The groups are shells around one centre, one inside the other: the same stretched ball of 5 dimensions in 10 sizes.
(in the rows, 128 means zero)
Known rows, each followed by its group:
[128 107 117 144 147 100 151 118 140 132 132 190 141 182  91  98  82 114
 157 110 130 140 155 110 120]
Q261
[103 103 133 129 130 110 107 138 135 107 134 165 150 141 109  98 111 127
 163 107 139 119 131 105 137]
Q231
[107 110 133 110 143 124 144 119 161 148 138 206 146 137 137  91  83 102
 130 125 137 103 167 107  93]
Q410
[140 123 124 128 119  83 130 117 123 155 166 173 117 111 149  75  84 122
 111 106 114  65 137 122 102]
Q261
[115 122 137  97 125 114 132 121 146 166 160 184 125  78 181  76  82 115
  85 119 120  46 150 112  88]
Q27
[ 77 107 149  83 138 148 122 138 164 139 134 183 152  86 166  93  97 117
 107 126 139  77 151  93 109]
Q456
[126 132 122 131 126 109 116 124 135 151 142 157 117 113 149  81 116 127
 118 113 132  74 144 109 104]
Q994
[140 128 117 132 135 100 147 106 147 168 149 197 121 142 141  79  87 104
 121 120 129  87 168 119  77]
Q231
[ 97 122 145  97 115 123  95 136 144 142 153 163 133  66 180  79 116 125
 107 118 136  47 135 107 102]
Q536
[140 128 121 112 142 106 174  98 158 193 157 218 119 124 165  75  58  94
  87 127 117  68 182 119  59]
Q536
[ 95 110 126 139 139 128 101 147 133 101 111 135 144 145  99 106 134 144
 161 105 145 131 126  90 158]
Q994
[144 133 107 173 118  82  95 134  99 121 135 110 106 142 104  86 140 156
 150  90 126 100 111 111 150]
Q536
[130 126 109 155 141 109 129 128 126 136 120 139 119 154 106  95 117 140
 135 104 129 116 138 100 138]
Q261
[113 129 130 108 135 128 133 118 160 168 141 188 126 104 169  80 100 109
 101 128 136  67 167 106  78]
Q27
[123 125 125 111 149 125 164 104 172 180 140 221 131 137 155  83  75  90
 107 134 135  88 190 110  61]
Q231
[ 93 130 152  67 119 140 116 127 162 181 163 181 124  23 230  69  94 114
  53 131 127   4 154 104  69]
Q426
[131 128 114 128 152 121 167 107 158 176 130 194 122 147 139  87  81 107
 104 125 128  98 178 105  85]
Q426
[115 106 109 189 131  94  76 156  97  59 102  97 141 199  34 115 161 167
 220  81 147 178  95  96 205]
Q261
[108 121 120 138 143 129 120 134 142 130 114 149 132 142 116  99 123 134
 138 113 141 116 145  93 132]
Q994
[145 129  97 190 135  88 109 129 110 113 114 122 115 193  68  98 143 148
 179  94 138 145 128 107 152]
Q456
[153 129 109 151 129  81 140 111 123 157 151 169 111 147 124  79  92 122
 126 105 118  91 146 121 104]
Q37
[102 124 144  95 112 118  97 139 131 147 159 145 123  46 190  76 109 137
  85 111 122  29 122 105 114]
Q37
[ 89 125 139 105 124 139  92 145 141 135 131 134 129  69 170  87 133 142
 103 115 138  58 128  92 126]
Q37
[151 137 117 121 133  96 164  95 150 197 164 209 108 119 171  68  68  97
  86 125 117  55 178 125  53]
Q456
[113 111 110 175 142 110 100 146 116  85 100 117 139 190  56 112 146 154
 193  93 145 166 118  92 180]
Q410
[131 137 120 129 127 109 123 116 142 165 146 168 112 110 160  76 111 119
 108 118 132  64 155 113  86]
Q536
[100 107 135 126 122 110  93 147 123 104 137 141 143 116 121  95 120 142
 149 101 134 100 114 102 151]
Q27
[122 116 113 169 132  99  97 139 118  97 117 133 134 178  75 101 141 143
 188  97 145 145 123 104 155]
Q231
[ 91 114 143 108 115 121  81 150 127 116 144 133 137  74 156  88 127 145
 122 105 133  65 111 100 140]
Q875
[100 100 134 129 129 109 103 143 129 100 134 157 151 138 105  99 113 133
 164 103 137 120 122 103 149]
Q37
[136 124 117 139 130  95 131 121 125 148 146 160 118 129 132  83  97 129
 120 105 120  86 139 112 116]
Q994
[132 129 110 167 124  95  95 140 102 115 126 103 112 138 103  92 142 161
 146  90 128 106 108 102 162]
Q37
[107 118 134 124 113 105  86 149 109 116 146 115 125  81 144  87 125 156
 119  95 122  67 100 102 155]
Q536
[130 122 124 137 117  89 107 131 114 133 153 143 119 112 135  82 110 139
 127  99 121  76 120 114 129]
Q994
[115 111 119 170 118  91  69 153 100  74 123 106 136 160  73 102 155 160
 197  86 143 137  95 104 181]
Q426
[110 108 133 118 133 110 127 126 145 133 144 188 144 133 129  90  92 113
 140 115 134 102 148 110 110]
Q410
[143 120 103 177 136  85 123 129 107 116 124 131 120 182  74  98 117 147
 164  91 125 139 123 107 157]
Q261
[116 121 116 167 120 101  72 152 102  89 118  95 125 143  89  99 160 165
 173  89 140 121  98  98 178]
Q875
[122 117 118 132 154 120 159 112 161 153 125 203 138 171 115  95  86 103
 138 124 138 126 177 105  93]
Q410
[102 121 140 103 116 118  98 140 131 139 152 144 127  64 174  81 113 138
  99 110 126  47 123 104 121]
Q27
[105  97 118 174 132  98  80 157 105  57 108 115 153 193  40 115 149 158
 221  85 148 177  99  97 199]
Q456
[118 103 119 162 130  91 100 142 112  87 126 138 143 176  69 104 125 144
 191  92 137 148 113 106 168]
Q875
[ 94 115 136 104 143 141 129 129 164 144 127 185 144 116 149  93 103 113
 121 126 143  94 161  97 101]
Q27
[124 117 106 168 151 112 130 130 132 116 104 148 133 196  70 107 123 135
 173 104 142 159 144  97 147]
Q875
[107 112 127 117 152 131 151 119 166 149 125 203 145 152 127  96  88 104
 132 126 140 117 173 101  96]
Q410
[ 96 127 147  68 134 146 143 119 173 190 154 201 128  48 218  74  77 103
  53 137 126  23 171 102  62]
Q426
[133 118 101 178 154 106 136 122 136 118 103 161 134 219  59 106 123 126
 187 107 147 172 155 102 136]
Q426
[106 108 131 108 153 131 160 118 166 154 131 210 147 143 134  95  72 102
 120 126 132 110 173 101  96]
Q456
[104 107 132 123 136 117 121 130 147 123 133 182 148 143 119  95 104 116
 153 115 141 115 147 105 117]
Q875
[133 115 111 174 120  78  91 144  91  93 133 108 123 158  77  96 134 161
 174  82 126 126  96 109 178]
Q231

New rows. What belongs after each?
[114 119 132 124 115 102  96 141 115 126 150 131 123  88 147  84 116 147
 118  99 122  66 111 107 140]
Q410
[132 135 121 125 128 108 131 117 137 169 148 164 111 102 163  76 101 123
  95 115 123  59 150 111  93]
Q27
[ 98 120 134 105 143 142 132 124 168 153 128 190 140 116 155  90 103 109
 116 130 144  89 168  98  90]
Q875
[ 90 111 140  95 146 145 138 125 173 150 130 202 150 116 155  93  92 104
 117 132 143  93 170  97  91]
Q37
[104 122 143  75 134 134 149 116 166 185 159 205 130  63 204  75  68 103
  62 132 121  34 168 107  68]
Q426
[144 113  99 192 138  78 118 131 104  97 117 132 128 213  44 105 125 146
 197  87 133 168 121 109 169]
Q37
[110 121 139  93 127 121 132 124 147 165 156 180 127  74 183  78  83 118
  81 120 120  46 148 107  93]
Q231
[130 116 116 138 146 105 152 116 142 147 134 186 131 162 112  92  84 115
 135 113 127 118 159 109 110]
Q410
[145 127 113 158 118  78 108 125 110 131 149 143 114 141 115  82 118 137
 147  97 125  93 124 119 126]
Q261
[123 109 108 171 151 107 129 129 135 105 106 162 144 214  56 109 121 128
 195 105 147 175 147 101 146]
Q37
[130 115 123 131 133  96 139 118 135 146 149 183 130 140 127  85  84 116
 130 110 123  97 148 115 107]
Q994
[117 126 139  96 117 109 122 120 144 167 168 184 123  69 190  70  88 113
  87 120 123  34 148 117  80]
Q875
[ 93 109 125 149 135 126  85 157 120  86 105 108 142 143  89 109 150 160
 168  96 144 135 108  86 182]
Q37
[ 97 110 146  80 137 132 146 119 170 165 153 218 146  91 178  83  69  96
  95 132 130  64 170 108  74]
Q536
[136 126  99 189 135  95 101 139 104 103 108 104 117 184  66 102 150 160
 177  89 137 146 116  99 171]
Q536
[119 108 129 124 136 104 136 119 148 137 146 201 144 149 122  89  85 105
 147 117 134 110 156 115 100]
Q536
[ 94 122 136 106 135 141 115 135 153 145 129 159 133  92 162  90 116 128
 105 121 138  74 147  94 112]
Q27
[117 137 128 104 135 132 139 117 156 184 142 175 114  82 188  76  97 117
  71 127 126  45 165 103  78]
Q536
[ 84 102 143 111 129 128  96 148 141 106 131 157 154 112 128  99 119 132
 148 111 143 104 127  97 141]
Q261
[121 121 108 177 134 105  91 144 112  94 106 109 128 176  70 104 156 157
 184  93 145 147 116  96 171]
Q231
[152 127 113 131 144  93 176  93 154 185 155 222 119 156 140  77  60  91
 111 124 121  91 184 124  61]
Q456
[ 91 119 133 128 122 129  75 156 123 106 122 108 132  94 134  96 150 158
 135 102 140  87 108  90 160]
Q231
[ 86 111 131 135 129 131  78 162 119  90 111 101 140 113 111 105 150 164
 150  97 141 112 102  84 182]
Q456
[113 107 118 143 156 121 147 122 154 126 113 191 149 192  85 105  98 111
 168 117 144 156 165 100 121]
Q37
[129 118 124 120 138 105 151 111 148 162 150 201 130 134 142  83  75 106
 116 119 124  88 163 115  88]
Q994
[124 135 131 105 118 110 121 123 134 174 161 157 108  61 193  70  97 129
  70 114 115  26 139 111  93]
Q536
[126 135 136 100 110 103 116 122 131 175 173 162 108  48 203  64  93 126
  67 114 113  12 136 117  86]
Q426
[137 120  99 176 153 104 142 121 132 126 107 157 128 210  66 104 115 129
 172 105 138 161 153 102 137]
Q261
[122 113 106 181 142 103 105 139 119  90 103 130 138 204  52 110 143 146
 201  96 148 171 126  99 167]
Q231
[135 127 125 130 113  86 110 127 114 146 162 145 112  94 154  75 103 137
 108 100 115  55 121 118 118]
Q37
[109 128 127 124 126 122 104 139 128 139 133 128 119  90 153  87 126 146
 106 107 129  69 126  97 132]
Q231
[116 111 117 140 157 124 153 119 157 137 114 193 144 185  95 103  95 110
 155 120 142 146 170 100 112]
Q231
[100 123 129 117 141 139 121 131 155 144 122 163 133 115 146  93 117 125
 118 122 142  91 154  94 111]
Q27
[149 128 116 132 132  88 154 102 141 174 159 201 116 138 144  75  74 103
 113 117 120  79 166 124  75]
Q261
[112 123 122 152 118 106  76 148 112 102 126 110 126 125 111  93 153 156
 159  96 140 103 108 101 157]
Q231
[122 121 106 180 136 105  93 146 107  94 103 100 125 176  68 106 155 163
 179  90 141 148 111  93 180]
Q37
[110 124 128 106 148 137 154 115 168 172 132 197 131 118 161  87  86 106
  96 130 133  82 176 100  81]
Q875
[102 125 132 122 120 122  87 146 126 126 134 121 124  83 152  87 137 150
 116 106 134  67 117  97 139]
Q27
[112 117 114 175 125 104  70 155 104  77 108  95 132 163  70 106 167 165
 193  88 147 143  99  95 186]
Q261
[133 122 110 143 157 116 166 105 162 161 122 207 132 187 108  94  87  99
 142 125 139 132 185 108  85]
Q536
[118 140 128 119 118 118 101 130 134 158 146 139 109  73 178  75 128 136
  93 114 130  42 136 105 103]
Q426
[123 109 110 183 127  87  82 149  99  73 115 110 137 189  50 107 151 159
 209  84 143 161 101 103 187]
Q37
[113 100 108 191 140  98  88 153 106  56  95 112 150 221  21 120 154 159
 232  85 151 198 105  95 202]
Q456
[116 109 120 137 152 118 148 116 160 135 122 206 149 185  98  99  94 101
 164 122 146 143 173 107 101]
Q456
[ 98 128 135 120 114 124  74 151 121 123 136 109 121  68 161  85 146 156
 112 104 134  56 109  96 143]
Q261
[142 117 116 156 119  72 112 128 105 121 152 146 122 147 103  86 106 138
 153  92 120 104 117 120 139]
Q261
[134 119 100 190 139  93 107 139 104  96 107 111 124 197  54 106 142 158
 186  88 136 160 116  99 177]
Q37
[124 130 116 137 144 123 137 120 147 156 124 166 121 139 133  89 110 122
 119 118 135  99 160 101 104]
Q410
[ 98 116 129 145 115 112  62 160 107  87 124  94 132 109 112  98 160 167
 159  91 140 101  92  94 178]
Q231
[123 116 126 111 148 117 168 104 168 172 145 228 138 146 144  85  64  89
 116 130 131  98 185 114  68]
Q37
[128 122 128 113 128 103 139 118 137 164 159 180 121 101 161  78  79 118
  95 114 116  61 147 114  96]
Q231
[152 134 111 149 124  82 131 112 124 158 154 166 108 137 134  76 100 122
 124 107 122  80 146 122  98]
Q536
[116 130 132  96 135 128 146 115 158 184 150 188 120  81 189  76  82 111
  71 127 123  45 166 106  75]
Q231
[129 109 111 169 133  88 111 138 107  98 125 132 133 179  68 102 120 147
 179  90 130 146 115 106 168]
Q410
[133 133 115 152 120  95 101 133 110 133 138 120 109 118 128  84 131 150
 127  97 125  82 118 107 138]
Q875
[100 108 136 112 131 119 116 138 136 126 139 160 141 107 138  93 100 132
 124 109 128  90 130 100 133]
Q37
[109 122 139  91 131 125 137 115 164 172 155 207 133  89 184  76  83  99
  94 131 132  53 169 112  67]
Q875
[111 116 123 123 152 131 150 118 164 151 122 197 140 154 126  96  93 106
 131 126 140 117 173 100  97]
Q27
[146 130 104 150 155 108 171 101 154 172 126 198 119 182 113  89  85 104
 128 122 131 121 183 110  83]
Q456
[113 102 119 150 144 108 125 136 130 104 118 158 147 179  77 107 108 133
 173 102 136 151 134 100 154]
Q231
[139 112 121 135 130  82 143 113 131 144 158 194 131 150 120  83  75 110
 139 108 121 101 148 123 103]
Q456
[104 122 135  92 149 144 158 111 182 180 136 219 137 111 174  84  78  92
  93 139 138  75 189 102  61]
Q37
[105 119 125 138 136 124 106 135 144 120 119 156 139 146 114  97 132 128
 158 114 150 118 144  99 125]
Q536
[ 84 108 135 111 148 148 122 139 159 125 113 168 151 127 129 103 113 125
 134 121 146 115 151  87 128]
Q536
[ 96 105 120 147 155 135 122 142 143 102  96 150 151 181  76 115 125 136
 173 109 149 162 142  86 158]
Q456
[117 103 111 173 141  99 107 147 108  82 108 120 141 191  51 113 130 155
 191  88 136 167 110  96 189]
Q426
